Every row belongs to one group in each of 4 separate groupings. Each group adds its own fixed numbers to the row, and there is some noise. The rows also spread widely along 12 directions, which tell nothing about the answers.
Some rows, each with its group in each grouping after it:
[  5 -13   9 -16  12   9  -9  11   4   2  18   2  16  17 -18  -7 -20 -12
   0  22  -7 -11  21 -13  24  -9  -9  -7 -32   7   4   4  -4   2   7 -12
  15  -3  -3 -13   7  16  -5  -5   7  13  -7 -10] | J618 sovob Vov J279
[  7   2  -6  -7   1   9   3  -5   1   3  25  -1   1  -1  -6   2  -1 -10
  16 -17 -11  11   4 -11  -6 -10  -1  11  -1   2  -3 -19   8  10  -3  -4
  -5   4  -6   0  -1 -14  -3  -9  14   8 -10  -3] | J620 gub Godil J25
[  3  -9   0   5   5   1   0   0  -8   3 -13   7  -8   6  -3   2  -4   7
 -16   0  -6 -13   5  15   5  -1   3  -9  -1  -4   8   2  -3  -1   5  10
   8  -3  -5   5   3   7   4   9  -1   4  -9  -1] | J763 vak Vov J12
[  4 -24  16   5   0  -9   0   3   0   3  -1 -10  -1  17 -10   6  -5  10
 -17  22   3 -29   7   5  19  -5  -5  -3 -11   6   0   3 -12   1  14  -4
  14  -3   9  -6   4  17  -4  -3  -2   3  -3  -8] | J763 sovob fesa J25
[ 15   9   7   3  -1 -10   7  -8  -2  -6   2  -9  10  -7  -8   4   2   9
   1   5  14   1  -7   1  14  -5 -12  -1  13   5 -12   5  -4  -4   2  -1
 -15   2  15   2   6  -3   9  -2   6 -18   4   1] | J620 gub fesa J12
[  0  25  -2 -19 -10   2 -17  12 -12 -28 -20  13  11   8  27  -7  20  13
  -4  12  27  -1   5  -3  13   6 -23 -10  23   1   0  16 -11   6   1  -1
  -1  -7  -6  12  -7   5  -9  -8  -3  -9   1   9] | J618 mur nizul J427
[ -8  -8   4   0  -3  -3 -23  14  -7  -6  -1   4  -1   9  18   1   9 -12
  -5   5  -1  15   6  -8 -15 -12   7  13  -6  18   5 -15   3  -7   6  21
   4  17  -2  -2  12   7 -17   6   1  -3  12  11] | J620 panil nizul J279
[  7   8   4 -14  14   8  21  -2 -26 -16 -33   0 -12   0   6  -3  -6   2
  -3 -15   4  19  -1   2   0 -17 -11   5   5  12  -6   2   4  -1   3  28
   6  19   2  17   6  -3  22  20  12   0  -1  11] | J620 Benup Godil J827
[  4   0  27  -2 -12  13  -6   0  10  15  12 -10  18   2   7 -14 -22  -1
   2  15   4  -4   0   1   7  17   0  -6 -17  -8   4 -11   0  -2  -7 -16
  -8 -15  -3 -19  -6   3   0   2   7  -6  11 -16] | J763 Benup fesa J602
[  2   5  17  -6  -9  18  -9   2  -3   0 -12  -4   9   3  11  -5 -19  17
 -10  10  -2   3   6  10  13  14  -8  -9  -6  -8  16 -11  -2  -3  -9  -9
  -5  -8  -8  -3  -3   0   4  11   0  -4   5 -12] | J763 mur nizul J602
[ 26  32  -8 -19 -16  20  11  -4   3 -14  -7  -3  13 -20   1   2  14  26
  17   5  18   1   1 -12  17  14 -30 -13  41 -19   1   8  -1  12 -19 -31
 -17 -15  -5   3 -14 -23  11 -12  -4 -16  -3 -15] | J763 vak fesa J827
[  4   5   3 -19  10   7   2   3  -5  -4   9  14   9  19 -12 -14 -10 -13
   5  -9   0 -13   8  -5   8  -2  -7  -7  -6   0 -12   0   0  17  10  11
   5  -2 -11  -3  12  12  -3  -1  22  15 -17   4] | J620 panil fesa J427
[-10 -23  32  11   5  -5  -2   4   1   5 -25 -10  -8   1  12  -6 -25  10
 -26  20  10  -9  -4  24   6  10  12   1 -26  12   6   6  -3 -19   5   1
   6   2   9  -5   3  18   2  19  -1  -5  19  -4] | J763 panil fesa J827
[ 23  10   8 -25 -10  42  10   4   2   2  -2  -7  10  -7  -1 -12 -20  -4
   4   3 -23  26  18 -25   4 -10 -14 -11 -11 -19  13 -26  13   4 -13  -3
  -2   3 -11  -6   6 -14  38  14  -3   3  -3 -21] | J618 Benup Godil J12
[  6  -9   3  -8   5  12   3   4   7 -12  12  -6  -1  -2 -19  14   7   8
   3   2 -27  10   3 -15   2 -15   3  10  -8   4  11 -23  10  -4   4  -8
  -5  19 -10  -5  11  -5   4  -1   8   0   6  -2] | J620 panil nizul J602
[ -2  -2 -13  24   2 -15   4 -22 -20  16 -23   5 -23  -6  10  17   6  31
 -10 -36   3 -16 -17  44  -2  15  10   0  31 -11  11  -1  -2  -1  -3   3
  -8 -13  -4  17 -13 -23   0   1   7   2 -24   7] | J763 Benup nizul J427
[  2   3   5  -8   7  17  -9   8  14 -18  22   8  24 -17 -13  -2  -9  11
   0  10 -40  23  -6 -12  12   4  13  -6  -3  -1  22 -25  22 -14 -10 -21
 -29   9 -19 -10  24  -2   6   3   8 -18   5  -4] | J620 panil fesa J427
[ 10  -9  16  10 -14   8  13 -11   8  15 -12 -10 -22 -10  -1  19  -6  32
  -9 -17 -13 -15  -6  28  -6  18   8  -8   9 -22  22 -26  -5   4 -12  -9
  -8 -15 -14  -4  -8 -15  20   4   2   2  -6 -11] | J620 vak nizul J427
[-13 -30  27  15   2   2  15   5   8  -2 -32 -10 -32   0  10   8  -9   2
 -31   9 -11  -4  -1  12 -28  -4  32   7 -30   7  10 -10   0 -21   4  12
  20  17  -3  -5  -6  21  15  23  -7   6  29  -2] | J763 gub Vov J602
[ 10   8  -3   3 -28  14 -10   0  12   0   0 -18   3 -17  12  11  22  13
   5  13  -2  17   0 -24  -8   0  -8   1  27 -14  13 -16   6  -1 -13 -26
 -11   3   9  -4  -6 -26   0 -12 -23 -14  10 -17] | J763 mur fesa J427
[ -1 -18   7   8  10  -9  12   0  14  -8   8   2  -7   4 -26  10   5  15
  -9   7  -5 -29  -5   9  12   2  15   2 -11   1  -2   4  -1  -4  11 -15
  -2   1  -8 -10  -1  17  -3  -8  12   3   4  -1] | J763 panil fesa J602
[ 17  14  15 -10 -21  14  -9  -5 -11   6 -24 -10   3  -3  23   2 -10  27
  -3   4  27   0   6  16  17  12 -29  -9  14 -13   4  -1 -13   3 -11  -6
  -5 -17   3   8 -12 -17  16   2  -2  -7  -4 -10] | J618 panil nizul J12
[ -5  -8  22   2 -16   0 -21   5 -10   9 -16  -5  -4  19  24  -2  -3   5
 -12   9  18 -14   4  11   4   7 -11  -1  -5  -1   2  -4 -11   8   6   7
  11  -8   7   2  -6   6 -20  -2  -3   6   0   1] | J763 mur fesa J427
[ -1  12  -4  -2 -17  18 -27   1  -2   2   1   7  15 -21  22   8  -6  32
  -5   0 -15  17  -3  14   8  19   3  -6  19  -9  34 -26  10  -7 -21 -19
 -24  -9 -19   5  -2 -19  -1   4  -2 -13  -5  -7] | J620 panil nizul J12
[  9  21  -9 -11   4  11   3 -14 -17   5   6   5  16  -3  -8  -3 -15  11
  12 -20  -3   5  -1   5  16   3 -18  -5  18  -6  -2  -8   5   9 -11   4
 -14  -8  -4   8   3 -20   6   1  18   1 -25  -3] | J620 sovob fesa J602
[  4   3 -22  -3  13 -13  17  -2  -9 -24  -2   9 -12   6 -20  16  35   3
   7 -20  -3  -6  -6 -13  -8 -24  -3  10  28   8 -15   0   3   8  14  17
   1  19   0  10  11  -5   0 -13  12   3 -12  18] | J620 sovob fesa J427
[  3  -3 -24  -1  -9  -2 -27  -5 -25  15 -13  -2   3  -6  23  17  12  31
  -6   3  15 -17  10   3  29   1 -27  -6  31   4  22  21  -6  15   4 -33
  19 -18  19  21 -29 -22 -28 -18 -15  18 -34 -11] | J620 Benup fesa J427
[  5  12 -11 -17   8  19  13   1  19 -18  22  16  -8 -11 -10   2  17   1
  26 -24 -10   8  -6 -15 -20   3  10  18   2  -3   5 -20  16   4 -13 -24
 -14   2 -37  -6 -18 -16   6 -19  27   9   6   3] | J618 Benup nizul J279
[ 11  15 -25  -8  11  15   4 -11  -5  -4   4   5   8 -23  -9   4   2  19
  13 -12  -7  15  -4  -4  16   7 -12   1  25  -4  13   5  16  -1 -15 -33
 -15  -4  -5   9 -10 -31   0  -7   4  -1 -15 -10] | J763 vak fesa J827
[-14 -28  -4  38  -3 -26   3 -19  10  37  14 -12 -27  -4  -1  18   4  -4
   1 -32   0 -18 -14  25 -26   4  32  18  -1   2   2 -14   0  -1   2   1
   0  -5  11  -7 -10 -17 -14 -11   7  12  -9   0] | J620 sovob Godil J427
[ -1  -8   4   7   2 -15   6   2  10  -4   8   5  -6   9  -5   2  20   0
   0   3  11 -28  -3   4   2   1   9   2  -1   2  -9  11  -7   7  13 -13
   2  -5  -4  -7  -8  13 -13 -19   9   2   2   6] | J763 Benup Godil J427
[ -5   4   8  14 -25  -8 -12  -7   6  11  -2   2 -13  -1  23   8  19  16
   4 -14  22 -19 -15  23 -17  22   8   5  24 -14  -3 -10  -9   7  -5  -3
 -14 -18  -7  -1 -14 -13 -18 -16   6  -5  -1   6] | J763 panil fesa J427
[ -1 -14  21  10  -1  -1 -12  -2  14  27  22  -8   8  11  -1 -14 -23 -24
   4   6   8  -6   3   7  -6   7  12   2 -28  -1  -9  -7  -3  -3   4   2
  -5  -7   4 -20   7   5 -10   0   9   1   9  -6] | J763 panil Vov J12
[ -4  -4   6   3   4 -10  -3   4  -7 -11 -12   0   7  11   0  -4  -2   3
 -17  14   5  -5  -2   6  14  -5   0  -6  -4   8  -4   6  -4 -11   9  19
   4   6  10   1  16  16   5  10  -5 -11   3   5] | J618 sovob fesa J827
[-15 -13   7  16   8 -20 -23   5  -6   5   2   4   6   9   9  -6  -8 -12
 -12  13   8  -3   0  13   2  -3  15   1 -16  18  -1   8  -5 -19   8  15
   3   1  10  -5  10  16 -16   7  -1  -8   6   8] | J618 sovob Vov J279
[ -7  -1  -3   2   4   4   8  -3  -1   6  -8  -5  -8  -8  15  -9  -1 -10
   1  -9  15   6   1  -5 -15  -3   7  10  -8   8  -4  13   4  -6  -1  -4
  10   0   8  -1 -21  -5   5   2   2  10   5  -7] | J618 Benup Godil J602

New rows, each followed by its group in each grouping:
[ -2  -5  -1 -16  -7  24 -16   7 -22   5 -12  11 -11  23  24  -5  -7  -5
  -8 -13 -21  10  16  -1 -15  -8  -1   3  -6  -4  17 -32   6  11   3  28
  20   7 -20  10   3  -1  -4  13   3  22 -16   3] | J763 Benup nizul J25
[  1   1   4 -19  -2  24   8   4  -1   5 -22   4  -3  -4  12 -10 -22  10
 -12  -3   9 -17  18   1   8  12  -7 -18  -5  -6  16  11  -3  14 -10 -22
  19 -17 -11   2 -22   5  12   6  -1  25 -12 -20] | J620 mur Godil J427
[ -2  -5  11   3  11 -11  -1   1   4  -2  16   7   9  13 -13  -6  -6 -14
   2  -5  -6  -8  -3  10   3  -1  13  -5  -8   3 -10  -2  -3   0  12  16
 -10   2  -7  -9  24  14  -6   1  17  -7  -3  11] | J620 panil Vov J427
[  7   1  -4  -7 -15   7  -1   4  -9   2 -16  -3  -4   9  12   9  13  10
 -10   3  10 -18  16  -3   1   0 -15 -11  14  -7   8   3 -11  14   5   5
  21  -7   0   2 -10   5   1   3 -12  10 -11 -10] | J620 vak nizul J602
[ -9 -15 -28  20  24 -18  -4 -15  -8  14  25   7  -5   5 -14   7   5 -17
   5 -28 -12   5  -8   9  -7  -7  20  20  -4  13  -4  -3  13  -7  11   3
   0  13   7   3   5 -14 -24  -6   9  11 -15   9] | J763 gub nizul J827
[-15 -11  -6  24  -8 -16 -35  -2   0  30  12   0   0   0  29  -2   3 -11
  -3  -3  20  -5  -1  15 -13  14  14   7  -4   9  10   6  -1  -9  -4  -6
   5 -17  11  -5 -17  -8 -31  -6  -7   3  -3  -3] | J618 vak nizul J279
[-13 -15   2  25   8  -8 -15  -9  10  21  30 -11   9 -18  -2   6 -10  -6
   5  -4 -21  18 -14   7  -8   3  30  14 -12  11  16 -14  14 -23  -3 -16
 -19   6   7 -13   1 -14 -13   1   3 -11  11  -4] | J620 Benup Vov J602
[  9   1  24 -21 -15  20 -10  20  17  -3   9 -15  18   3  13 -13  -1 -21
   5  36   8  13  18 -37  -9 -11  -9  -4 -19   7  -1  -7  -2   2   3  -8
   7   6   5 -20   1  14   2  -1  -8  -5  28 -11] | J620 Benup Vov J12
[  6  -6  -2   7   3  -4  -8   4   3  -7  -5  -9  12 -11   0   1   6   9
 -10  25   5   8   0 -10  13  -9  -4   0   7  10   1  12   6 -17   4 -16
  -8  11  17  -3   6  -1   1   0 -10 -16  12  -6] | J763 panil fesa J12
[  7   2 -11   0  14  -2   7  -8   1  -4  19  11  15   0 -24  -1  -9  15
   1  -5 -10 -15  -4  10  23   9   2  -6   7  -3   4   0   5   2  -3 -19
 -15  -9 -12  -2   5  -1   0  -9  15  -3 -18  -5] | J763 sovob fesa J25
[ -5  -3  -4  -2 -18  10 -14   7   0  15   2   5  -4  18  16  -7   4 -14
  -5  -3   3 -12  11 -10 -22   0   4   0  -1  -9   0 -18   1  14   2  19
  16  -4  -6  -6  -2   6  -9  -2  -5  16  -7  -6] | J763 sovob fesa J12
[  8  -4  14 -13  -2  12  -4  11  -9 -12 -14  -5  10  10   3  -1  -6   7
 -16  30  -2   0  15 -13  21  -9 -17  -9 -12   5   4   3  -2  -2   9  -4
  15   7   6   1   3  15  -1   7  -8  -1   4  -9] | J763 gub fesa J602
[ 19   9   3 -17   0  19   8  -6 -11  -6 -10  -5  12  -5  -9   2 -16  21
  -6   7  -6   4   7   0  36   1 -25 -16   3 -10   8   0   1   1  -6 -12
   0  -3   2   7   3  -9  20   6  -4  -2 -15 -14] | J618 gub fesa J827
[  9  -8  10  -1  -7  -3  -7  -4   2  17  14 -15   7  14   1   1  -4  -9
   6   9  19 -10  10  -2  10   2 -14   2 -10   3 -10   1 -10   7   8  -8
   7  -6  15 -10  -4  -3 -16 -10  -1   3   1  -8] | J763 gub nizul J827
[ 11  -3  17  -2 -14  24  -4  -5  20  29  20 -19  14 -12  -1  -8 -26  -2
   6   7  -5   6   4  -8   2  12  -1  -4 -20 -15  13 -18   7  -3 -15 -29
  -8 -17   2 -19 -10 -16  15  -2  -1   3   3 -29] | J618 Benup fesa J12
[ 10  13  -4  -8   0  10  12 -10   8   1   7 -13  10 -15  -7  -1  -2   5
  17  -2  14   7  -3 -15   4   2 -15   5   8  -2  -7   6   5  -3 -11 -25
  -9  -4   9  -5 -15 -23  12 -12   5  -3   2 -15] | J618 sovob fesa J602
[ 16  26   1 -16 -14   6  -4   7 -20 -27 -25   8   7   1  21   1  22  24
   0  11  15   2   5  -3  20  -1 -29 -13  36  -6  -1   6  -8  10   1  -1
  -6  -3  -5  14  -2  -4   0  -5  -1 -17  -4   7] | J763 Benup Godil J427
[ 11  -2  17 -13  17  16  17 -10  -4  10  -3  -4   3   0 -11  -9 -35   5
   2 -15 -10   1   0  13  10   8  -4  -7 -16  -3   8  -9   5   1  -5  -9
  -2  -7 -10  -4   1  -7  20  12  24  11  -9  -9] | J620 Benup nizul J427
[ -4 -12   5  21  -7  -5 -25  -5 -24  19 -21  -9  -7  -7  33   5 -15   7
 -18   1   0  23   1  18   1  -2   4   7  -1  11  15 -10   5 -19  -6  10
   3   4  18  11  -2 -15 -11  17 -13  -8   0   0] | J763 gub Godil J279
[-17   0  19   0  21 -18 -12   5  -7  -6   5  17   4  15  16 -19  -9 -11
  -1  -2  18  -8 -11  23   8   7  10   8 -24  23 -12  16  -2  -8  13   7
  -4  -8  -4   1  -1  19 -22  -5  31  -3   5  23] | J618 Benup Godil J427
[  6 -17  31   8   8  -6  24 -10   6  12 -11  -7  -7   9 -13 -10 -32  10
 -17   2  17 -36  -2  31  11  16   7 -11 -19  -5  -8  12 -11   0   3  -2
   0 -17  -1 -10  -1  19  20  11  16   4   0 -10] | J763 panil fesa J25
[  7  -7   7  10  -4   6  25 -13  14  21 -11 -22 -12 -17   0  -3 -15  -2
   2  -9  18  -4   3   4 -11   5   6   2  -9  -9  -6  11  -1  -5  -9 -15
   3  -9  14 -10 -19 -16  27   5  -3   7   7 -23] | J618 panil Godil J602
[ -1   0  -8  -6  -1   6 -17   7   6   1  14   9  17   2   9  -9   0  -6
  -3  13   2  -2  11 -10   5   5   1  -5  -7   4   6   2   5   0  -1 -22
   4  -7  -7  -7  -6   8 -15  -7  -3   2   1  -7] | J763 gub nizul J12
[ -8  16  19 -20  -3  12 -20   3 -17   3  -6   8   6   8  36 -18 -22  -6
  12  -7  26   9   5  12   0   9 -16  11 -12  14  -7   1  -3   9  -4  10
   1 -10  -5   7 -16  -2 -21   2  28   8   1   8] | J620 panil Godil J602
[ 30  29 -20 -21 -13  15 -15   2 -19  -7   9   3  44  -3  -6  -3   4  13
   4  20  -3   6  18 -22  46  -6 -43 -32  38 -14   8   8  -2  15  -4  -8
 -11 -10   7   6  18  -9   6  -1 -15 -17 -31 -15] | J620 vak fesa J12
[ -8 -25  -8  11  -2  -1  -7  -4   6  26  -7 -20 -19  -7  18   6   6 -12
   0   0  24  -1   8  -8 -23  -2   4  20  -9  14   2  12   2  -5   3 -20
  26   4  24  -5 -25 -17 -18  -7 -14  20  11 -17] | J763 panil nizul J827
[-19 -17   2   6   5   0   2   6  -5   0 -21  14 -24  13  14  -3  -6  -4
 -23 -14 -13 -10   2  16 -20  -2  25   2 -19   3   9 -11   3  -6   6  26
  20   4 -13   3   2  15   5  14   3  19  -7   7] | J618 sovob Godil J427
[  3  12   4  -3  -9  -3  -9  -6 -19   2 -23  -7   2  -5  23   2   1  16
  -3  -2  29   1  -3   8   9   4 -22  -3  25   4  -1  15  -8   3  -3  -3
  -1  -7  18  14 -13 -15  -6  -3  -2  -4  -5  -1] | J620 mur fesa J427
[ -2   3  17  -3 -15   2  -7   9 -12 -10 -18  -4  -4  17  20  -1   8  -1
  -6  10   7   3   5  -3  -8 -11  -7   5  -1   3  -9 -13  -7   2   6  31
   6  10   3   1   7   8  -5   7   1  -8  12   9] | J763 sovob Godil J602
[  5  -8   8   0  -8   7  -1  -1   4   4  -2  -7  -6  -1   3   8   2   8
  -3   2  -7  -1   2  -5  -2   2   0   2  -2  -5   6 -14   4   1  -1 -14
   3   0   0  -4  -5  -9  -3  -5  -2   4   0  -8] | J763 gub fesa J427
[  6  -3 -27  12  11 -10  33  -8  -1  -3 -12   9  -9 -11 -18   4  12   6
 -13 -20  -4 -20   0   4  -4  -9  16 -12  22  -6   0  16   2   4   6   8
   4   3  -3   5   1   6  30   9  -5   6 -17  -3] | J620 Benup Godil J12
[-17  -7  -1   7   9  -4   7   7  16 -11   1  18  -4   5  -3 -12  -1 -12
 -15  -2  -1 -15  -3   8 -16  10  34  -6 -12   0   1   6   3  -7   3   8
   0   2 -19 -10   5  27   1   9   0   2  11   4] | J763 mur Vov J827
[  6   3   4 -13   3  20  -1  -7  12  10  40  -2   4  -2 -16   4  -8  -4
  30 -23 -17  11  -2  -7  -7   3   1  18 -12  -5   3 -35  13   9  -9 -16
 -18   0 -20 -10  -3 -25  -8 -15  31  11  -3  -4] | J620 panil nizul J602
[ 17  22  -1 -24   6  23   6   7 -12 -27 -12  15  16  -7  -2  -8  -5  25
  -2   9 -13   9   6  -5  31  -2 -18 -14  11  -5  12  -3   7   2  -7 -12
 -13   1 -21  10   5   1  18   6  10 -11  -6   0] | J763 Benup Godil J12
[  9   0 -12  11  -7  15   3 -17  -3  20  -6   3  -2 -25  -5   9 -22  30
 -11 -23 -22   1  -6  25  10  18  12 -14  16 -27  31 -19  12  -8 -24 -14
 -18 -15 -15   4  -3 -29  27  13  -6   0 -26 -19] | J618 panil fesa J279
[ -4   0  34  -7 -29   6  -5  20  21 -24 -10  -5 -10  16  17   3  24   4
 -13  23  12  -9   1  -5 -19   3   7   2 -10  -8   0 -22 -15   1   3  16
   1   6 -15 -13   5  26   6   0  -9 -13  33   4] | J618 mur nizul J827
[  6  -3  22 -13 -23  27   3  21   8 -34 -25   7 -13  -3  13  11  11  35
 -23  22 -25  -3   7  -1  -2   0  10  -9   4 -15  26 -33   2   0  -8  -1
  -3   8 -35   1   7  17  22  10  -7 -10  14  -3] | J763 panil Godil J25
[ -6  -4  -4  10   0 -10  -9  -2  -6   0   2   0   4  -1   6   4   6  -4
  -9  -3  -6   8  -5  -1  -5  -6   9   0   9   8   1  -4   6  -7   6   9
  -3   9  10   1  11   1  -8   3  -4  -8  -2   6] | J620 gub fesa J427
[ 20  39 -29 -13 -24  19  12  -9  -7  -8 -19   9  -2 -17  16   7  27  31
   9 -23  19  -5   2  -1  -3  12 -21 -15  57 -31   7   2  -4  18 -18  -9
  -9 -19 -18  16 -26 -30  27 -10  -8   0 -22  -9] | J618 Benup nizul J12
[  6  -6   2   8  12 -17   0  -1  -4  -6  10  -8   7   1 -12   4  12  -3
   0   8   7   4  -9  -8  10 -19  -4  11   3  20 -13   9   2  -9  15   3
  -8  15  19  -1  10   3  -3  -6   9 -13   8   9] | J620 Benup fesa J12
